The rows of each matrix lie in a flat space through zero, up to rounding. After each matrix: how many dimensions does the smallest such space have?
(in the rows, 128 means zero)

[[202 131 115  93 117 114 147 142 142  97 136 141 144 155 137 143 117 143
  149 120]
 [131 145 129 113 140 142 115 149 123 123 113 150 123 122 141 119 130 136
  128 126]
 [115 129 170 137 129 129 112 130 131 147 126 138 139 126 101 143 109 119
  127 127]
 [ 93 113 137 184 118 149 119 158 134 124 142 113 114 124 117 112 112 142
  122 119]
 [117 140 129 118 164 149 155 105 129 119  88 133 118 118 131 122  95 123
  139 124]
 [114 142 129 149 149 179 122 141 124 108  92 111 111 128 140 123  84 148
  131 114]
 [147 115 112 119 155 122 170 106 152 110 114 167 113 132 142  87 135 106
  151 127]
 [142 149 130 158 105 141 106 203 129 150 148 134 126 106 112 138 149 158
  116 126]
 [142 123 131 134 129 124 152 129 147 120 131 143 130 139 116 125 110 127
  126 116]
 [ 97 123 147 124 119 108 110 150 120 157 166 116 127 105 117 130 142 124
  121 133]
 [136 113 126 142  88  92 114 148 131 166 194 134 126 129 126  88 171 126
  133 118]
 [141 150 138 113 133 111 167 134 143 116 134 215 133 113 123 116 116 125
  147 119]
 [144 123 139 114 118 111 113 126 130 127 126 133 135 123 140 154 134 126
  137 144]
 [155 122 126 124 118 128 132 106 139 105 129 113 123 146 138 144 103 131
  126 122]
 [137 141 101 117 131 140 142 112 116 117 126 123 140 138 145 152 131 121
  136 131]
 [143 119 143 112 122 123  87 138 125 130  88 116 154 144 152 179 124 134
  126 145]
 [117 130 109 112  95  84 135 149 110 142 171 116 134 103 131 124 156 153
  130 132]
 [143 136 119 142 123 148 106 158 127 124 126 125 126 131 121 134 153 137
  110 134]
 [149 128 127 122 139 131 151 116 126 121 133 147 137 126 136 126 130 110
  184 136]
 [120 126 127 119 124 114 127 126 116 133 118 119 144 122 131 145 132 134
  136 139]]
 => 14

[[130 120 137 140 132 123 114 127 127 143 132 122 143 129 140 133 140 124
  122 131]
 [120 135 117  86 124 147 160 129 138  84 121 154  88 132  97  98 121 152
  149 106]
 [137 117 147 110 147 110 130 143 119 137 118 134 158 112 159 174 160 148
  102 124]
 [140  86 110 175 118 152 124 126 150 141 128 166 120 172  67  32  98 117
  147 183]
 [132 124 147 118 124 128 110 131 132 145 125 126 150 138 125 142 153 124
  115 136]
 [123 147 110 152 128 120 121 114 123 137 136  89 109 117 149 141  97  96
  145 129]
 [114 160 130 124 110 121 136 135 100 116 130 129 129 120 120 133 127 141
  123 107]
 [127 129 143 126 131 114 135 136 111 123 143 144 152 115 142 135 130 151
  108 114]
 [127 138 119 150 132 123 100 111 133 156 126  74 115 127 154 153 124  82
  148 136]
 [143  84 137 141 145 137 116 123 156 140 135 144 147 138 136 113 143 131
  117 143]
 [132 121 118 128 125 136 130 143 126 135  86 135 125 140 105 134 154 131
  129 147]
 [122 154 134 166 126  89 129 144  74 144 135 116 171  94 169 177 124 140
   92 116]
 [143  88 158 120 150 109 129 152 115 147 125 171 166 136 130 118 157 160
  110 149]
 [129 132 112 172 138 117 120 115 127 138 140  94 136 100 176 163 109 110
  116 121]
 [140  97 159  67 125 149 120 142 154 136 105 169 130 176  68  93 172 139
  137 160]
 [133  98 174  32 142 141 133 135 153 113 134 177 118 163  93  88 168 158
  148 124]
 [140 121 160  98 153  97 127 130 124 143 154 124 157 109 172 168 119 128
  109 133]
 [124 152 148 117 124  96 141 151  82 131 131 140 160 110 139 158 128 152
  102 121]
 [122 149 102 147 115 145 123 108 148 117 129  92 110 116 137 148 109 102
  127 115]
 [131 106 124 183 136 129 107 114 136 143 147 116 149 121 160 124 133 121
  115 122]]
 => 8

[[ 86 122 159 132  99 117 103 127 116 129 129 128 146 117 122 103 139 135
  150 131]
 [122  76 147 141 135 141 143 129 104 151 120 130 107 154 134 141 133 118
  142 101]
 [159 147 101 129 125 129  92 118 132 122 148 133 136 134 131 134 128 147
  135 128]
 [132 141 129 127 142 104 140 123 144 125 161 152 128 123 132 120 119 150
  124 114]
 [ 99 135 125 142  81 117 129 145 126 124 126 123 131 120 122 147 131 122
  151 138]
 [117 141 129 104 117  73 122 142 138 140 126 110 114 119 137  99 139 135
  142 134]
 [103 143  92 140 129 122 103 108 136 119 153 122 133 141 137 135 145  91
  121 162]
 [127 129 118 123 145 142 108 126 135 129 110 128 146 128 140 107 151 121
  137 112]
 [116 104 132 144 126 138 136 135 133 109 138 124 115 118 130 120 132 127
  140 121]
 [129 151 122 125 124 140 119 129 109 120 158 114 128 110 112 125 128 143
  144 115]
 [129 120 148 161 126 126 153 110 138 158 100 151 131 114 121 132 131 101
  133 128]
 [128 130 133 152 123 110 122 128 124 114 151 136 140 132  98 137 144 145
  153 114]
 [146 107 136 128 131 114 133 146 115 128 131 140 124 139 143 135 145 134
  139 142]
 [117 154 134 123 120 119 141 128 118 110 114 132 139  85 121 135 109 125
  129 130]
 [122 134 131 132 122 137 137 140 130 112 121  98 143 121  50 129 101  99
  133 121]
 [103 141 134 120 147  99 135 107 120 125 132 137 135 135 129 137 126 131
  111 120]
 [139 133 128 119 131 139 145 151 132 128 131 144 145 109 101 126  80 111
  135 101]
 [135 118 147 150 122 135  91 121 127 143 101 145 134 125  99 131 111 114
  122 123]
 [150 142 135 124 151 142 121 137 140 144 133 153 139 129 133 111 135 122
  100 149]
 [131 101 128 114 138 134 162 112 121 115 128 114 142 130 121 120 101 123
  149 106]]
 => 16

[[ 94 143 193 115 120 186 191 114 115 172 114 142 117  72 116 166 153 110
  137 132]
 [143  86  44 130 136 140  48 135 208  65 196 165 166 201 132 154 141 109
   60 202]
 [193  44  73 174 140  57 125 130  84  57 154 106 159 180 111  55 134 224
  154  77]
 [115 130 174 118 120 167 164 131 102 188 108 117 117  78 158 124 148 127
  143 111]
 [120 136 140 120 104 142 145 122  99 147 128 114 120 104 135 148 140 136
  164 119]
 [186 140  57 167 142 115 129 113 117  51 203  50 154 153 139 169 155 132
  102 143]
 [191  48 125 164 145 129 192 132  85  78 148 110 175 139 112  93 184 216
  126  92]
 [114 135 130 131 122 113 132 105 121 131 153 126 125 111 115 138 124 121
  134 126]
 [115 208  84 102  99 117  85 121 104 143 130  94  80 112 152 142  81  80
  182 125]
 [172  65  57 188 147  51  78 131 143  35 155 106 151 228 108 117 116 182
  124 131]
 [114 196 154 108 128 203 148 153 130 155  60 115  81 119 150 175 116  75
  151 148]
 [142 165 106 117 114  50 110 126  94 106 115 113 122 131 107  85  86 149
  164  83]
 [117 166 159 117 120 154 175 125  80 151  81 122  86  94 115 126 110 122
  191  97]
 [ 72 201 180  78 104 153 139 111 112 228 119 131  94  32 156 128 111  66
  141 117]
 [116 132 111 158 135 139 112 115 152 108 150 107 115 156 128 191 128 100
  122 167]
 [166 154  55 124 148 169  93 138 142 117 175  85 126 128 191 120 132  80
   88 154]
 [153 141 134 148 140 155 184 124  81 116 116  86 110 111 128 132 137 138
  160 104]
 [110 109 224 127 136 132 216 121  80 182  75 149 122  66 100  80 138 165
  154  69]
 [137  60 154 143 164 102 126 134 182 124 151 164 191 141 122  88 160 154
   28 138]
 [132 202  77 111 119 143  92 126 125 131 148  83  97 117 167 154 104  69
  138 145]]
 => 9

[[133 141 143  93 142 142 204  62 132 164 181 214 156 114 146  85 169  58
  205 104]
 [141 196 114 145 155 154 127 111 160 173 157 157 122 137 118 150 109 122
  133 123]
 [143 114 133 119 137 133 120 154 138 125 122 111 127 118 123 139 122 144
  112 144]
 [ 93 145 119 164 129 135 143  87 121 180 138 204 131 129 139 113 136  81
  146 118]
 [142 155 137 129 169 148 117 133 170 127 129 151 157 134  98 170 122 117
  122 139]
 [142 154 133 135 148 236 116 132 133 178 124 135 112  94 166 146  95  78
  130 168]
 [204 127 120 143 117 116  92 196 152  94 102  68  99 115  91 151 105 177
   77 143]
 [ 62 111 154  87 133 132 196 121 105 165 134 166 172 132 164 111 134 106
  136 135]
 [132 160 138 121 170 133 152 105 174 150 160 183 150 127 100 155 138 112
  139 132]
 [164 173 125 180 127 178  94 165 150 179 125 115 128 118 124 199 117 122
   93 148]
 [181 157 122 138 129 124 102 134 160 125 161  86 112 125 104 176 145 162
  126 124]
 [214 157 111 204 151 135  68 166 183 115  86 180 138 124  54 159 114  97
   97 126]
 [156 122 127 131 157 112  99 172 150 128 112 138 188 152  97 147 136 136
  123 113]
 [114 137 118 129 134  94 115 132 127 118 125 124 152 163 114 129 129 150
  128 103]
 [146 118 123 139  98 166  91 164 100 124 104  54  97 114 159 139 107 143
  106 147]
 [ 85 150 139 113 170 146 151 111 155 199 176 159 147 129 139 171 136 137
  130 148]
 [169 109 122 136 122  95 105 134 138 117 145 114 136 129 107 136 166 145
  144 108]
 [ 58 122 144  81 117  78 177 106 112 122 162  97 136 150 143 137 145 178
  127 122]
 [205 133 112 146 122 130  77 136 139  93 126  97 123 128 106 130 144 127
  150 104]
 [104 123 144 118 139 168 143 135 132 148 124 126 113 103 147 148 108 122
  104 171]]
 => 10

[[181 138 151 176 143 138 137 126 146 113 113 143 190 102 151 145 178 136
  199 146]
 [138 222 173 133 134 136  99 176  59 132 107 105 169 151 147 104 123 109
  115 141]
 [151 173 226 120 104  92 128 100 124 136  84  97 162 190 124 144 153 132
  113  85]
 [176 133 120 145 120  97 143 157  97 122  94 132 107 136 163 156 123 100
  125 127]
 [143 134 104 120 213 121 123 122 130  94 109 115 144 137  77 155 126 116
  104 116]
 [138 136  92  97 121 218 121 147 145 124 136 137 122 156  99 115 142 149
  140 120]
 [137  99 128 143 123 121 179  89 138 134 117 169 108 119 138 146 107 156
  141 123]
 [126 176 100 157 122 147  89 162  87 158 122 150 155 161 141 105 141 123
  139 109]
 [146  59 124  97 130 145 138  87 179 177 128 101 103 133 116 131 133 162
  167  94]
 [113 132 136 122  94 124 134 158 177 160 171 104 165 157 114 153 145 157
  168 150]
 [113 107  84  94 109 136 117 122 128 171 186  91 141  94 141 159 141 146
  122 114]
 [143 105  97 132 115 137 169 150 101 104  91 216 123 112 102 120  93 116
  112 140]
 [190 169 162 107 144 122 108 155 103 165 141 123 172 154 120  93  83 106
  136 123]
 [102 151 190 136 137 156 119 161 133 157  94 112 154 178  85 125 151 142
  155 157]
 [151 147 124 163  77  99 138 141 116 114 141 102 120  85 236 145 153 130
  161 124]
 [145 104 144 156 155 115 146 105 131 153 159 120  93 125 145 222 141 121
  114 115]
 [178 123 153 123 126 142 107 141 133 145 141  93  83 151 153 141 135  98
  132 114]
 [136 109 132 100 116 149 156 123 162 157 146 116 106 142 130 121  98 167
  157 113]
 [199 115 113 125 104 140 141 139 167 168 122 112 136 155 161 114 132 157
  215 122]
 [146 141  85 127 116 120 123 109  94 150 114 140 123 157 124 115 114 113
  122 219]]
 => 15

[[147 156 126 146  86 127 130 120 130 118 147 121 139 111 134  78 140 125
  112  93]
 [156 154 133 169  84 132 111 131 149 131 169 114 151 111 121  75 152 103
  105 109]
 [126 133 124 119 123 125 138 122 119 120 120 131 123 125 135 122 124 138
  129 115]
 [146 169 119 135  71 122 147 108 115 102 137 124 132 104 147  60 136 141
  110  66]
 [ 86  84 123  71 200 123 146 129 103 130  71 148  96 155 133 214  95 158
  163 167]
 [127 132 125 122 123 126 135 123 122 122 123 130 125 126 133 123 126 135
  128 118]
 [130 111 138 147 146 135 104 145 150 150 145 123 138 137 109 150 136 103
  128 165]
 [120 131 122 108 129 123 145 119 111 116 109 134 117 127 140 129 118 147
  133 113]
 [130 149 119 115 103 122 150 111 109 106 117 131 121 116 146  98 124 149
  124  88]
 [118 131 120 102 130 122 150 116 106 112 103 136 114 127 143 130 115 152
  135 109]
 [147 169 120 137  71 123 145 109 117 103 138 123 133 104 146  60 137 140
  110  67]
 [121 114 131 124 148 130 123 134 131 136 123 130 126 136 122 152 124 125
  135 148]
 [139 151 123 132  96 125 138 117 121 114 133 126 131 115 138  90 133 135
  118  94]
 [111 111 125 104 155 126 137 127 116 127 104 136 115 138 131 161 114 142
  142 141]
 [134 121 135 147 133 133 109 140 146 143 146 122 138 131 114 134 137 108
  125 150]
 [ 78  75 122  60 214 123 150 129  98 130  60 152  90 161 134 231  88 164
  169 175]
 [140 152 124 136  95 126 136 118 124 115 137 124 133 114 137  88 134 132
  117  95]
 [125 103 138 141 158 135 103 147 149 152 140 125 135 142 108 164 132 105
  133 174]
 [112 105 129 110 163 128 128 133 124 135 110 135 118 142 125 169 117 133
  142 155]
 [ 93 109 115  66 167 118 165 113  88 109  67 148  94 141 150 175  95 174
  155 124]]
 => 2

[[160 189 126 152 119 157 128 128 160 118  69 118 106 114 119 125 127 144
  173 115]
 [189 152 146 141 119 169  85 136 171 127  89 133 109 129 112 116 119 118
  161  98]
 [126 146 115 141 139 141 120 152 124 110 117 137 111 116  97 117 121 132
  178 124]
 [152 141 141 142 112 147 130 135 123 137 101 155 121 137  90 124 109 105
  133 133]
 [119 119 139 112 122 118 125 115 124 130 156 149 139 131 125 140 140 113
  111 128]
 [157 169 141 147 118 150 112 125 155 126 101 148 106 125 107 137 119 118
  147 113]
 [128  85 120 130 125 112 115 125  88 141 149 118 115 136 132 120  96 122
  100 146]
 [128 136 152 135 115 125 125  96 138 146 144 160 132 123 123 145 129  99
   90 116]
 [160 171 124 123 124 155  88 138 144  94 115 143 100 111  95 123 139 133
  210 111]
 [118 127 110 137 130 126 141 146  94 121 119 129 117 126 104 117 111 133
  150 148]
 [ 69  89 117 101 156 101 149 144 115 119 180 131 165 129 141 129 158 133
  116 132]
 [118 133 137 155 149 148 118 160 143 129 131 175 126 123  76 121 114  97
  147 106]
 [106 109 111 121 139 106 115 132 100 117 165 126 113 125 129 134 117 135
  131 140]
 [114 129 116 137 131 125 136 123 111 126 129 123 125 109 123 116 128 134
  142 130]
 [119 112  97  90 125 107 132 123  95 104 141  76 129 123 166 118 151 173
  156 153]
 [125 116 117 124 140 137 120 145 123 117 129 121 134 116 118 104 137 134
  163 120]
 [127 119 121 109 140 119  96 129 139 111 158 114 117 128 151 137 138 144
  140 119]
 [144 118 132 105 113 118 122  99 133 133 133  97 135 134 173 134 144 143
  103 132]
 [173 161 178 133 111 147 100  90 210 150 116 147 131 142 156 163 140 103
   77  87]
 [115  98 124 133 128 113 146 116 111 148 132 106 140 130 153 120 119 132
   87 139]]
 => 8

[[150 101 105 139 111 171  86 139 120 123 114 138 156 122  93 107 136 159
  128 124]
 [101 110 100 111 158 161 112 184 119 149 121 122 137 146 151 130 116  58
  122  92]
 [105 100  76 156 145 140  96 172 179 212 153 144 146 171 132 135 190 100
   98 100]
 [139 111 156 178 144 130 136 111 106 138  92 103 130 116 104 138 119 171
  173 129]
 [111 158 145 144 118 103 103 123 163 169 156 148 135 104  60 161 186 171
  100 115]
 [171 161 140 130 103 176 168 110 125 153 133 114 125 133 122  62 133 154
   84 114]
 [ 86 112  96 136 103 168 105 203  78 104 141 124 191 115  83 142 118  96
  153  47]
 [139 184 172 111 123 110 203  46 118 188 126 125  97 112 149 131 152 172
  126 144]
 [120 119 179 106 163 125  78 118 120 130 126 137 138  58  92 168 123 174
  173 174]
 [123 149 212 138 169 153 104 188 130 111 159  92 142  58  72 121  97 135
  135 122]
 [114 121 153  92 156 133 141 126 126 159 183 127 144 105 150 132 110 133
  161 167]
 [138 122 144 103 148 114 124 125 137  92 127 127 107 119 177 121 102 106
  138 173]
 [156 137 146 130 135 125 191  97 138 142 144 107 103 151 186  87 109 129
  126 160]
 [122 146 171 116 104 133 115 112  58  58 105 119 151  64  31 157  79 184
  169 111]
 [ 93 151 132 104  60 122  83 149  92  72 150 177 186  31 108 174 191 152
  166 101]
 [107 130 135 138 161  62 142 131 168 121 132 121  87 157 174 157 123  81
  124 148]
 [136 116 190 119 186 133 118 152 123  97 110 102 109  79 191 123  90 100
  172 175]
 [159  58 100 171 171 154  96 172 174 135 133 106 129 184 152  81 100 108
  123 161]
 [128 122  98 173 100  84 153 126 173 135 161 138 126 169 166 124 172 123
  116 130]
 [124  92 100 129 115 114  47 144 174 122 167 173 160 111 101 148 175 161
  130 167]]
 => 10

[[ 82 156 131 130 121 132 149 145 114 156 134 167 130 104 130 138 111  91
  181 159]
 [156  66 152 108 144 126  66 154 123  93 198 174 162 157 111  77 173 145
   97  79]
 [131 152  77 131 150 119 162 109 151 140  51 124  92 109 126 145 108 149
   99 161]
 [130 108 131 127 144 146 113 154 146 112 124 138 125 129 132 116 129 140
   96 111]
 [121 144 150 144  86 120 136 109 102 113 154  96 143 144 166 156  99 105
  163 143]
 [132 126 119 146 120 112 155 116 111  98  91 102  99 134 171 130  81 145
   89 159]
 [149  66 162 113 136 155  68 156 180  82 163 132 161 148 118 115 154 161
   73  62]
 [145 154 109 154 109 116 156  98 109 106  92  70 104 145 179 156  86 131
  116 158]
 [114 123 151 146 102 111 180 109 105 114  82  69  91 116 158 129  71 146
   96 160]
 [156  93 140 112 113  98  82 106 114  95 198 156 174 163 123 116 155 136
  131 108]
 [134 198  51 124 154  91 163  92  82 198 102 169 105 114  97 126 156  96
  195 184]
 [167 174 124 138  96 102 132  70  69 156 169  65 141 160 128 143 160  93
  201 129]
 [130 162  92 125 143  99 161 104  91 174 105 141 104 113 102 113 143 117
  158 163]
 [104 157 109 129 144 134 148 145 116 163 114 160 113 106 119 123 129 103
  160 152]
 [130 111 126 132 166 171 118 179 158 123  97 128 102 119 128 104 134 143
   78 100]
 [138  77 145 116 156 130 115 156 129 116 126 143 113 123 104  71 147 161
   68 101]
 [111 173 108 129  99  81 154  86  71 155 156 160 143 129 134 147 117  87
  211 186]
 [ 91 145 149 140 105 145 161 131 146 136  96  93 117 103 143 161  87 120
  139 143]
 [181  97  99  96 163  89  73 116  96 131 195 201 158 160  78  68 211 139
  128 102]
 [159  79 161 111 143 159  62 158 160 108 184 129 163 152 100 101 186 143
  102  49]]
 => 7

[[154  91 119 125 114 140 135 139 134 132  95 136 113 127 128 127 128 125
   92 130]
 [ 91 196 161 129 132 116  95 103 132 122 148  94 145 103 133 140 136 130
  171 127]
 [119 161 160 145 122 125 115 130 134 125 127 119 147 110 120 138 120 146
  139 110]
 [125 129 145 210 142 127 144 130 109 116  85 136 155 108 101 148 142 142
  130 128]
 [114 132 122 142 147 122 144 121 114 128 130 124 131 124 121 133 127 132
  148 135]
 [140 116 125 127 122 127 115 124 138 130 112 134 115 127 135 130 136 113
  120 130]
 [135  95 115 144 144 115 156 130 106 136 127 150 126 149 114 129 118 130
  130 112]
 [139 103 130 130 121 124 130 116 117 134  94 122 117 125 123 136 135 118
  108 123]
 [134 132 134 109 114 138 106 117 150 132  95 104 105  97 143 135 136 117
  118 143]
 [132 122 125 116 128 130 136 134 132 134 130 129 121 127 128 127 114 136
  128 123]
 [ 95 148 127  85 130 112 127  94  95 130 162  90 132 143 132 124 137 114
  143 132]
 [136  94 119 136 124 134 150 122 104 129  90 117 123 126 117 132 139 124
   96 138]
 [113 145 147 155 131 115 126 117 105 121 132 123 154 134 114 135 138 130
  135 115]
 [127 103 110 108 124 127 149 125  97 127 143 126 134 160 123 115 134 121
  104 130]
 [128 133 120 101 121 135 114 123 143 128 132 117 114 123 144 123 134 117
  126 144]
 [127 140 138 148 133 130 129 136 135 127 124 132 135 115 123 134 121 141
  138 123]
 [128 136 120 142 127 136 118 135 136 114 137 139 138 134 134 121 146 120
  126 146]
 [125 130 146 142 132 113 130 118 117 136 114 124 130 121 117 141 120 133
  137 106]
 [ 92 171 139 130 148 120 130 108 118 128 143  96 135 104 126 138 126 137
  171 138]
 [130 127 110 128 135 130 112 123 143 123 132 138 115 130 144 123 146 106
  138 151]]
 => 7
